The first 6 rows are patterns. Each new row is the sum of 2 different patterns, raised or lowered, with some noise. Before adding, each is slid sideways (what falls off one end comes back at the other) and multiplied by a number that may be negative. Names go in the order of the patterns.
Some rows, each with the names of its patterns after it:
[ 0.67 -0.57 -0.54 -0.03  0.45  0.04 -0.40  1.10 -0.69 -0.03 -1.32  1.03
  2.90  0.40  0.03 -0.93  1.23 -0.68  2.08  0.50  0.88  1.00  0.55  0.62
 -0.15 -0.33 -2.90  2.51] | (3)
[-1.77 -0.18  1.29 -1.77 -0.52  0.15  0.33  0.48 -0.04  1.01  0.26  0.22
 -0.06 -0.52 -1.40 -0.10  2.02 -0.06 -0.99  0.31 -2.55 -0.51 -1.66  0.05
 -1.56  0.93 -0.37  0.02] | (0)
[-1.48  0.91  0.44  0.27  0.57  1.14 -0.09 -0.05 -0.71 -2.19 -1.26  0.41
 -0.41  1.21 -0.75 -0.90 -0.72 -1.43 -0.48 -0.39 -0.74 -1.30 -0.20 -0.27
  0.05  1.52  0.10 -0.12] | (2)
[ 0.03 -2.32 -0.37  0.17 -0.16 -0.07  0.86 -0.88  0.49  0.18  0.10 -0.29
 -1.29 -2.32 -0.41  2.39 -1.66 -0.01  1.79  1.38  0.57 -0.45  1.23  1.51
  0.62 -1.57  1.14 -0.02] | (1)
[ 0.12 -0.11  0.12  0.62 -0.11 -1.42  0.24  0.75  0.86  0.32 -0.25 -1.08
 -0.96 -0.50  0.31  0.87  0.77 -0.36  0.56 -0.63  0.27 -0.95 -1.55 -0.04
 -0.73  0.52  0.13  0.37] | (4)
[-0.46 -0.83 -0.19 -0.33 -0.54 -1.03  0.22  0.38 -0.33  1.80  1.76 -0.01
 -0.92  0.78 -0.95  0.62 -0.12  0.04 -0.69 -0.16  2.10 -0.40 -0.65  0.17
 -0.44 -1.00  0.14 -0.91] | (5)

New rows, each followed by the names of its patterns:
[-2.11 -2.46  1.09  0.36 -2.67 -0.87 -2.31 -0.23 -1.86 -2.23 -1.19  0.53
 -1.07  0.06  1.85 -0.24 -0.58  0.00  0.24 -0.21 -1.27  0.41 -0.46 -1.24
  0.22  0.02  1.78  0.86] | (3) (1)
[ 3.09  0.34 -0.12  2.55  1.30  0.36 -0.53 -1.40  0.45  1.53 -0.73  0.48
  2.08  2.22  2.44  0.47 -0.25  1.87  2.15 -0.75  3.88  1.13  2.34 -0.96
  1.92 -0.06  0.98  0.65] | (0) (1)
[ 0.45 -1.77  1.23 -0.23  0.20  0.29  1.29 -0.04 -1.67 -0.43 -1.37 -1.23
  0.53  0.24  0.78 -0.03 -0.52  0.00 -1.07 -0.29 -0.09  0.02 -1.26 -0.50
 -0.08 -1.34  0.00  0.06] | (2) (5)
[ 0.63  1.11 -0.50  1.36  1.27  0.41 -0.09  0.38  0.43 -0.79  1.68  1.79
  0.81  0.70  0.60 -0.14  1.49  0.49  1.84  0.43  1.57  2.04  1.39  0.97
 -0.12  0.78 -1.04 -0.83] | (4) (5)
[ 1.20  0.56 -1.10  0.55  0.32  0.29 -2.87  1.98 -0.73 -1.71 -1.26 -0.06
  0.99  0.54 -1.07  1.33 -1.55 -0.04 -2.64 -0.81  2.50 -0.63  0.29 -1.05
  1.34 -0.82  1.66  0.34] | (3) (4)
[ 2.42  0.78  2.57  1.66  1.15 -0.85 -1.10  3.26  1.65  0.81  1.49  0.49
  1.94  1.40  0.99  1.83 -0.33 -0.67 -0.04  3.96  2.09  1.61  2.73  1.60
  2.63  0.37  3.75  2.78] | (3) (1)
[ 2.10  3.12  0.63  0.19  0.69  3.19  4.14 -0.38  1.90 -0.22  2.01 -2.23
  2.41  1.40  1.48  1.64  2.09  0.43  1.11  0.67 -2.04  2.87  0.15 -2.13
 -0.23  3.08 -0.44  0.75] | (3) (1)
[ 0.02 -0.30  1.61  1.11 -0.76  2.98 -0.10  2.08  0.02  1.64 -1.15  0.39
  1.80  1.49 -0.06 -0.89  1.36 -0.11  0.19 -0.72 -0.61 -0.31 -0.77 -0.31
 -0.38 -0.47  0.93  1.66] | (0) (5)
[-0.02 -0.24 -0.70 -0.51 -0.81  0.27  1.15  0.28  0.83 -0.38 -0.31 -1.48
 -0.27  0.50 -1.69  1.25  0.04 -0.64 -0.11 -0.11 -0.33  0.43 -0.04 -0.18
  0.05  0.15  0.52  1.95] | (2) (5)
[-0.94 -0.89  0.08 -1.15  0.88  0.16  0.28  0.09 -0.56  0.53 -0.05 -0.69
 -1.03  3.29  0.35 -1.38  0.05 -0.95  0.77 -0.16 -0.60  0.16 -0.83  1.56
 -1.56  0.11  2.39 -0.20] | (3) (5)
[-0.20 -0.13 -3.86 -1.04  0.57 -0.96  0.17 -1.47 -0.57 -0.46 -0.85 -0.05
 -2.41  0.61 -0.77 -2.69 -0.56  0.16 -0.23 -0.69  0.23 -1.35 -0.81 -0.97
 -0.81 -0.03 -1.26 -0.83] | (3) (5)
[ 1.41 -0.48  1.27 -0.28  0.16  0.21  1.24  0.22 -2.94  0.76  1.31  0.75
  0.81  0.87 -0.84  0.23  0.07  1.15  1.05  1.02  0.35  1.55 -0.58  0.05
 -0.32 -2.71 -1.51 -0.52] | (4) (5)
[ 0.28 -0.77  2.29 -0.49  0.67 -1.37 -0.92 -2.64 -0.36 -1.18  1.57 -1.24
 -2.73  0.32 -1.44 -1.42 -1.42 -1.85 -1.75 -1.91 -1.33 -1.07  0.21 -0.36
  0.28 -1.75 -2.19 -0.51] | (0) (2)
[ 1.00  1.33  1.47 -0.54 -2.67  1.53 -0.67 -0.95 -1.53  0.32  1.67 -1.04
 -0.73 -1.06  1.07 -1.29 -0.20 -0.06  1.65 -0.41 -0.18  1.32 -0.27 -1.52
 -0.23 -0.75 -0.07  0.79] | (1) (4)
[ 2.19  0.49  1.56  1.20  1.88  2.27  4.03  2.84 -0.37  2.37  1.22  2.17
  2.77  3.12  2.70  2.81  2.29  3.00  2.93  2.12  2.38  2.47  0.32  1.31
  1.96  1.41 -0.52  1.30] | (2) (5)
[ 0.93 -1.25 -3.13 -0.81 -0.03 -3.46 -1.13 -1.58 -0.98 -1.25 -1.14 -0.18
 -1.04 -1.61 -0.73 -1.00 -2.50  0.80  2.89 -0.96 -2.65  0.20 -4.14 -0.67
 -2.48 -0.83 -2.95 -0.04] | (0) (5)
[ 1.51  0.25  0.02  2.89  1.89  1.49  2.05 -0.69  0.09 -0.77  0.84  0.57
  2.87  1.79  1.04  0.61  0.67  2.44 -0.67 -0.28  1.36  0.94  2.15  1.35
  2.35  1.69  1.42  1.41] | (0) (4)
[-0.22  1.11 -0.33  0.09 -0.19  0.34 -0.48  0.27  0.11  0.13  0.53  0.85
  1.25  0.37 -1.48  0.79 -1.12  0.25 -0.10  0.46 -0.72  1.25  0.63  0.16
 -0.94 -0.07 -0.01 -1.22] | (0) (2)
[ 0.41  0.95 -2.35 -0.39 -0.11 -1.69 -0.38  0.74  0.08 -0.58 -0.34 -0.41
 -1.03 -2.45 -2.44 -0.59  2.75 -0.02  0.85  1.27  1.53 -0.63 -0.01  1.76
  1.87  1.52 -1.37  1.29] | (2) (1)
[ 2.08  1.51  1.46  1.57  1.05  3.05  1.16  1.47  1.13  0.57 -0.14 -0.49
 -0.18  0.44  1.40 -0.29  0.04 -0.06 -0.68 -0.15  1.21  0.57  3.18  4.53
  2.01 -0.53  1.95 -1.28] | (2) (5)
[ 1.50  1.38  0.58 -0.85  1.13  0.93  1.52  1.12  0.71  0.25  1.04  0.46
 -0.29  1.80  2.43  0.33  3.38  0.65  2.45  0.00  0.59  0.11  0.55  1.38
  2.41  1.41  0.00  2.04] | (0) (4)
[-2.70 -2.75 -2.29 -0.24 -2.67 -2.03 -1.94 -2.58 -3.15 -2.65 -4.08 -2.68
 -1.48 -2.54 -3.36 -2.52 -5.03 -2.48 -3.20 -2.57 -2.04 -0.22 -2.58 -2.97
 -3.03 -3.18 -0.89 -3.77] | (0) (5)
[ 0.41  1.64 -0.97  0.47 -1.80  1.13  1.60 -1.09  0.05 -1.59  1.61 -0.48
  2.15  0.54  0.58  0.99  1.07  0.42 -1.51 -0.03 -1.91  2.96  0.86 -0.70
 -1.49 -0.99 -0.10  0.28] | (3) (4)
[ 0.11 -1.48 -2.80 -1.26  1.94 -2.00  0.48  0.87  1.75  1.83 -0.45  1.47
  0.43  0.08 -1.72  0.56 -0.13 -0.23 -2.44 -0.34  1.39 -0.54 -0.97 -0.40
 -1.18  0.46  0.93  0.81] | (1) (4)
[-0.15  0.33  0.91  1.65  0.54  1.18  1.62 -1.10 -0.22  0.67  1.40  2.07
  1.61  1.34  1.69  0.56  1.18 -0.24 -1.29  0.90  1.63  1.40  0.46  1.57
 -0.57  0.48  0.02  1.64] | (0) (4)
[-1.43 -4.32 -2.56 -1.47 -2.13 -1.58 -3.86 -1.94 -2.78 -1.50 -1.65 -1.66
 -2.89 -3.67 -3.74 -3.82 -0.95 -2.59 -2.20 -1.43 -3.20 -1.94 -2.94 -3.07
 -5.63 -1.77 -4.16 -3.69] | (3) (1)
[ 0.43 -0.66  0.37 -0.26  3.40  1.81 -0.09 -0.55  0.72 -1.41  1.24 -0.44
 -0.02 -0.59  0.13  2.75  1.51 -0.16 -1.69  0.95 -0.79 -1.23 -1.77 -0.86
 -0.30 -1.11 -1.45 -0.88] | (1) (5)
[ 0.49 -0.33 -1.40 -1.50 -0.48  2.17 -3.14 -3.61 -0.64 -0.09  1.01 -1.56
  1.18 -2.02 -0.57 -1.23 -1.77 -2.20 -1.13  1.84 -0.17  1.30 -2.40 -3.50
 -0.35 -1.54 -0.38 -2.34] | (3) (0)
[-1.21 -0.07 -0.71  1.05 -0.27 -0.52  0.72  0.71  0.07  1.60  1.45 -2.15
  0.83  1.12 -1.45  0.16 -0.19  0.19 -0.71 -0.51  2.76 -0.95 -0.69 -0.82
  0.26  1.03  0.35 -0.91] | (3) (5)
[ 0.60  1.40 -1.28  0.54  0.61  0.06 -0.41  1.36  1.26  1.12  0.05  0.88
 -1.48 -0.95 -2.78  0.27  1.68 -0.17  0.37  2.29  0.59  0.99  1.08  0.48
  1.61  1.32 -0.65  1.95] | (0) (1)
[ 0.65 -0.01 -1.10 -0.03  0.10  1.25  2.86  2.03 -0.06  1.34 -0.84  1.34
  0.57 -0.12  1.64  0.34  1.30  1.23  1.90  0.73  0.64  0.69 -0.06  0.39
 -0.49  1.85  0.44  0.92] | (2) (4)
[-0.72  0.18  2.19 -1.24  0.17 -2.70 -0.67 -0.50 -0.05  0.31 -0.12 -0.02
 -0.24  2.29 -2.16 -0.97  1.16  0.39  0.88  0.96  0.12  1.14 -1.44  0.62
 -0.22  1.30 -0.81 -2.83] | (3) (4)
[-0.73 -1.40 -0.14  0.41 -1.06 -1.59 -2.01 -2.30 -0.95  1.42 -0.29 -1.38
 -0.94 -3.58 -1.92 -1.95 -1.31 -1.74 -0.39 -0.52  0.27 -2.40 -0.49 -0.32
 -2.40 -1.58 -0.96 -0.61] | (0) (4)
[ 0.75  0.31 -0.21 -0.61 -1.28  0.08 -0.88 -0.01  1.30  0.48  0.76  0.34
  1.04 -1.28  0.53  1.68  0.92  2.61  0.65  1.28 -1.57  0.66 -0.24  0.23
  1.27  1.27 -0.30 -1.54] | (0) (2)
[ 2.81  2.35  1.19 -0.42  0.57  2.74  0.77  1.15  3.67  2.42  3.01  2.82
  2.73  3.62  1.67  0.29  2.23  1.47  1.79 -0.26  0.79  1.93  2.97  1.39
  1.58  0.25  1.71  2.07] | (1) (4)
[ 1.07  2.31  0.57  3.06  1.27 -0.50  1.44  1.42  1.73 -0.34  2.06 -0.19
  1.77  1.38  0.33  1.54  0.56  2.06  1.27  3.30 -0.90  0.44  2.61  2.29
  1.98  1.31  1.48  2.15] | (3) (4)
[-1.72  0.45 -2.05 -0.76 -0.80  0.89 -0.96 -0.63 -0.29 -0.70 -0.08  1.28
 -1.09 -1.32 -0.20 -0.94  0.81  1.28 -0.29 -2.99  0.63  0.90 -2.34 -2.17
 -1.03 -0.49 -2.26 -1.80] | (1) (5)
[ 0.21  2.27 -0.90 -0.72  0.88 -0.13  0.82 -0.82 -0.25  0.37 -0.19  0.68
 -0.28 -0.92  0.21  2.04  0.25 -0.32  0.43 -3.68 -0.09 -0.75  1.07 -1.03
  0.89 -1.21 -0.68 -2.06] | (0) (4)
[ 0.19 -0.21 -0.74 -0.63  0.17  1.32 -0.04  1.08 -0.21  0.42 -1.46 -2.15
 -0.88  0.52  0.63 -0.16  1.84 -1.72  0.24 -1.12 -0.89 -0.76 -0.66  0.23
  0.17  1.86 -1.97  0.61] | (3) (4)
[-0.08 -0.35 -0.27  0.06  0.10 -0.19  1.96  0.98 -0.38 -1.30 -1.03 -1.36
  0.08  0.47 -1.19 -1.40 -0.88  0.71 -1.76 -1.00 -0.31 -0.31  0.31  0.50
 -1.53 -0.63 -2.16 -0.11] | (2) (5)
[-0.66 -0.36 -0.60 -0.35 -1.40 -0.26 -0.28  0.75  0.18 -0.03  0.63 -0.50
 -0.36 -0.86  1.62  1.20  0.08  1.19  0.62  0.35 -0.60 -1.77 -1.68 -1.46
  0.91 -0.03  1.50 -0.33] | (2) (4)
[-0.71 -2.28 -1.54 -4.43 -1.06 -1.15 -2.55 -1.48 -1.64 -0.99 -1.49 -1.97
 -0.75 -1.54 -1.71 -3.68 -0.63  1.02 -0.63 -1.26 -2.49 -1.57 -2.82 -0.54
 -0.93 -0.28 -0.22 -1.50] | (3) (4)
[-1.67 -0.65 -0.20  0.42 -0.02  0.54 -0.09 -1.25  0.60  1.68 -0.67 -0.26
  0.19 -0.03  1.85 -0.20  0.59 -1.24 -0.37  1.27 -0.60 -0.58 -0.15 -1.19
 -0.94  1.41 -1.21 -1.33] | (4) (5)
[ 1.17 -1.13  0.71 -0.77  0.55  2.43 -1.07 -0.03  0.81  1.32  0.64  0.29
  1.01 -0.69  0.24  0.19  0.87 -1.74 -0.29  1.72 -0.34 -1.50  0.53 -2.08
  0.28  0.26  1.14 -1.52] | (0) (2)
[-0.57 -0.15 -0.96 -3.66  0.80 -0.38 -1.15 -0.78 -1.56 -1.20 -1.97 -0.85
 -1.58 -1.15 -1.06 -1.12 -1.45 -3.43 -0.33 -1.13 -2.09  0.89 -1.44 -0.74
 -1.53  0.09 -1.89  0.42] | (0) (2)
[-1.31 -1.53 -3.29 -1.22 -0.60 -2.26 -2.16 -1.44  1.35 -1.09  2.02 -2.31
  1.48  0.54  0.02 -0.04 -0.56 -1.22  0.89 -1.57  0.05 -0.30  1.08  0.14
 -0.43 -0.18 -2.65  2.11] | (3) (1)
[-2.28 -0.65 -1.89 -2.95 -1.44 -0.14 -0.40 -1.18 -0.09 -2.13 -0.92 -1.52
 -0.93 -1.30 -1.30 -1.64 -0.70 -0.63 -2.13 -1.93 -3.88 -3.53 -1.34  0.16
 -1.50 -0.21 -2.33 -2.19] | (4) (5)
[ 0.85 -0.84  0.19 -0.95  0.23 -0.81 -1.31 -0.73 -0.16  0.79 -0.06  1.90
  1.65  0.10 -0.48  1.17 -0.74 -0.24  0.22  0.71  0.18  0.31  1.71 -0.89
 -1.02  0.01  0.02 -0.04] | (4) (5)
[-0.25 -0.15 -2.00 -0.16 -0.39  0.84 -1.31 -0.89 -0.61 -0.41 -1.75 -0.93
 -0.54 -1.44 -0.38  0.14 -0.42 -1.04 -1.04 -0.61  0.09 -0.30  0.63 -0.35
 -1.89 -0.06  0.57 -0.68] | (2) (5)
[-1.04 -1.70 -1.41 -3.42 -1.16 -2.09 -0.13 -1.09 -2.76 -0.81 -0.85 -1.30
 -0.28 -0.54 -2.70 -0.28 -0.23  0.23 -0.81 -1.26 -1.89 -1.31 -2.03 -1.37
 -0.06 -2.03 -3.21 -0.70] | (4) (5)
[-0.98 -1.42 -0.35 -0.64 -0.28 -2.69 -2.33 -1.01 -2.18 -1.50 -1.40 -0.19
  0.81  0.61  0.51 -1.98 -0.96 -2.56 -0.70 -0.31 -0.67 -0.65 -0.74  0.52
 -0.86 -0.91 -1.85 -1.27] | (2) (4)
[-3.59  1.18 -2.13 -3.07 -1.46 -0.30 -1.39 -0.27 -1.90 -0.09 -1.68 -0.42
 -1.89 -2.13  1.54 -0.21 -1.12 -1.43  0.73 -1.70  1.39 -0.20  0.28 -0.10
 -0.31 -0.14 -0.20 -1.50] | (3) (5)
[ 1.55  1.07  2.05  3.77  1.06 -0.21  2.66  2.99  2.36  2.53  3.83  2.18
  3.24  2.64  2.61  1.38  2.41  4.08  3.04  1.27  2.01  0.75  0.06 -0.63
  2.21  1.96  1.97  2.80] | (0) (5)
[ 0.61  2.08  2.27 -2.33 -0.39  0.37 -0.17  0.65  0.08  0.99  2.79  0.55
  0.70  0.82  0.57  0.19 -1.47  0.66  1.73  1.69 -0.38  1.74 -0.33  0.18
 -0.20 -0.53 -1.47 -0.22] | (3) (2)
[ 2.63  2.61  0.84 -0.27  1.93  0.44 -0.41 -1.00  2.29 -0.20  1.32 -2.17
  0.18  0.55  0.88  0.55 -0.41  0.10  1.42  0.44  0.92  0.97 -0.83 -0.97
  0.48  3.46 -0.95  0.74] | (1) (5)
[-0.35  1.40 -0.58  1.27  0.08  1.45  1.03  0.67  0.15  0.16  1.18 -0.20
  1.73  1.14  1.17  0.07 -0.08 -0.27 -2.36 -1.10  0.55  0.02  1.74  0.52
 -0.51 -1.71 -0.91  0.55] | (0) (2)
[-2.34 -2.63 -1.40  0.40 -1.18  0.78  0.74 -0.02 -0.35 -0.96  0.85 -1.63
  0.47  1.01  0.78  0.20  0.70 -1.02 -1.50 -0.94  1.04 -0.39  1.37 -0.41
 -0.07 -1.08 -1.93 -0.32] | (2) (5)
[ 0.36 -0.31  0.06  2.12  0.46  0.43  1.34  1.19  0.68  2.10  0.75  1.68
  0.97  0.30  0.93  1.41  0.45  1.86  1.32  1.79  2.43  0.68  0.36  0.10
  0.61  1.38 -0.06  0.53] | (2) (4)
[ 3.08  3.21 -0.87  2.46  1.86  2.00 -0.08  1.30  2.55  1.78  1.85  2.54
  0.57  1.28  1.82  3.31  1.47 -0.12 -0.09 -0.43  3.69 -0.99  1.74  2.35
  3.73  1.97  1.35  1.70] | (0) (1)
[ 1.25  0.82  0.17  2.57  0.15  2.51  0.91  0.11  1.19  1.05  2.26 -0.38
 -0.17 -2.31  2.27  0.17  0.13  0.08  1.09  2.75  1.51 -0.16  1.77 -1.06
  1.20  0.06  1.96  4.19] | (3) (2)
[-1.78 -1.33  1.44 -1.19  0.68 -2.18 -0.14  0.84 -0.91 -0.38 -1.97  0.34
  0.79 -0.32  0.94  0.96 -0.14  0.68 -0.17 -0.41 -0.04  1.66  0.28 -0.05
 -0.23 -2.42 -0.29 -3.08] | (0) (5)
[ 2.36  0.42  0.11  2.55  1.51  0.75  0.44  0.47  1.30 -0.22 -0.61  0.79
  1.46  1.94  2.29  0.77 -1.86  0.14  1.31  0.79  3.84  1.88  1.96  1.22
  1.70  0.20  0.42 -0.46] | (0) (4)
[ 1.96 -0.12  1.60  0.67 -0.08  1.13  0.25  1.79  1.42  1.49  0.25  1.20
  1.05  0.61  0.66  0.76  1.21  2.02  1.50  0.29 -0.64 -1.09 -0.34  0.43
  3.59  0.15  2.87  0.02] | (0) (5)
[-1.73 -2.18 -0.07  0.48 -0.37 -0.69 -0.70 -2.08 -0.46 -0.03  0.43 -0.02
 -1.83 -1.83 -1.40  1.84 -2.74 -1.80  0.97  0.13  0.46 -0.80  0.95  0.88
 -0.04 -1.70  1.02 -0.53] | (1) (4)
[ 1.26  0.97  0.34 -0.51  1.45  0.38  1.66  0.42  0.26 -0.83 -0.41  0.85
 -0.46  0.58 -2.97  1.47  0.03 -1.45 -0.73 -0.27 -0.10 -0.88 -0.50  0.67
 -0.55  1.12 -1.05  0.75] | (3) (2)
[-1.39 -1.55 -1.07 -2.01 -0.91 -0.51 -0.38  1.63 -4.24 -3.33 -0.60  1.80
 -2.15 -1.30  0.72  0.69 -1.26 -0.45  0.34  1.78 -1.27 -4.80 -0.16 -0.81
  0.18 -3.83 -0.53 -2.59] | (3) (1)
[-0.51 -2.13  0.58  0.00 -0.34 -2.61  0.36 -0.97 -0.59 -1.73  1.32  1.70
  0.38 -0.25 -1.26  0.54 -2.00 -0.27 -0.14  2.30 -0.83  0.17  1.61  0.55
 -0.27 -3.54  2.96  1.53] | (3) (1)
[ 1.44  0.49  2.06 -0.23 -0.49  0.64  2.30  1.28 -0.09  1.49 -0.09 -0.40
 -0.24  0.44  1.25  0.44  0.01  0.79 -0.07  0.94  0.63 -0.78 -1.02 -0.16
  1.61  0.35  2.47  0.89] | (0) (4)
[-1.57  0.86  0.33  0.07 -1.98  0.52 -0.36 -0.07 -1.00  1.42  1.50  0.68
  0.14 -0.56  0.68 -1.38 -0.27 -0.01  2.47 -0.42  0.42  1.72  0.96  0.29
 -2.43  2.74  1.56  0.09] | (3) (1)
[3.16 1.53 2.18 1.10 1.08 1.21 1.46 2.44 2.37 2.87 3.52 2.17 0.48 2.72
 2.90 0.76 4.74 3.24 4.42 2.45 3.33 0.51 1.74 1.75 4.04 3.04 1.67 3.46] | (0) (4)
[-1.46 -0.69 -0.66  1.08 -1.13 -2.15 -0.40 -2.40 -2.21 -1.06 -1.79 -0.15
 -2.49 -1.98 -1.83 -2.30 -1.06 -0.37 -1.67 -3.62 -1.22 -0.60 -1.32  1.93
 -0.70 -0.01 -2.32  0.67] | (0) (2)
[-0.29  1.25  0.37  0.44 -0.53  1.34  2.91  0.83 -1.52 -0.09  1.00  0.56
 -1.91  0.32  1.20 -0.13  0.07  0.33 -2.73 -0.50  0.62 -0.09  0.94 -1.73
 -2.98 -0.92  1.28 -1.90] | (2) (1)
[-0.44  1.28 -0.84  1.40  0.06  1.98 -0.03 -0.21  0.56  1.15  0.10  1.51
 -0.45 -0.60 -0.43  0.83  1.10  3.02  0.36 -1.41  3.11  0.34 -0.93 -1.56
 -0.42  0.34 -1.15 -1.20] | (1) (4)
[-0.55  0.66 -0.52 -0.25  0.75 -0.94 -2.16 -0.21  0.28 -1.16  2.06  0.36
  1.57  1.10  1.42 -0.87 -0.82  0.63  1.85  0.41 -0.69  2.37  0.45 -0.17
 -0.83 -2.07 -0.91 -0.58] | (0) (2)
[ 0.06  1.12 -0.40  0.67 -2.67 -0.11  0.03 -0.08 -0.02 -0.53 -0.52 -0.22
  2.35 -1.73  0.36  1.31  0.44  0.56 -0.59  0.36 -0.20 -1.89  0.72 -0.28
  1.69 -0.51 -2.11 -0.03] | (3) (4)
[ 0.39  0.42  0.89  0.30  1.45  1.53  2.75  0.98 -0.02  0.37  0.54  0.59
  2.12  1.18  0.54  1.33  0.68  1.94  1.82  0.03 -0.74  1.49  1.32 -0.17
  0.30  0.61  1.19  0.18] | (1) (4)
[-0.27 -0.51 -0.56 -1.56 -0.81 -2.67  1.64  1.51 -0.08 -1.30 -0.27 -1.12
  0.07 -0.26  0.63 -0.04 -0.30 -1.26  0.76  2.43 -0.19 -0.29 -1.26 -0.92
 -1.18  1.04  0.84 -0.61] | (3) (2)
[ 2.46  0.36 -1.09  1.66  0.88  0.17  1.38  1.00  0.30  0.07 -0.07 -1.56
 -0.89  0.19  0.55  2.16 -0.20  1.41  1.48 -0.61 -0.40  0.99 -0.73  0.06
  0.48  0.55  0.15  2.03] | (2) (5)
[ 0.57 -0.14  0.40  0.20 -1.53 -0.47 -0.63 -0.10  0.19  0.42  1.71 -0.70
 -1.40 -0.77 -0.18 -1.43  0.34 -1.12  0.24  0.48 -0.28  0.16 -1.07 -1.02
 -0.32 -0.01 -0.38  0.98] | (4) (5)
[-0.03  0.29 -2.38  0.83 -0.43 -3.36  1.72 -0.03  2.05 -1.67  1.71 -3.30
 -0.55 -1.22  0.35 -0.77 -2.30  1.47  0.39  1.99 -3.02 -1.48  0.16 -0.95
 -0.70 -0.99 -0.37  0.50] | (3) (0)
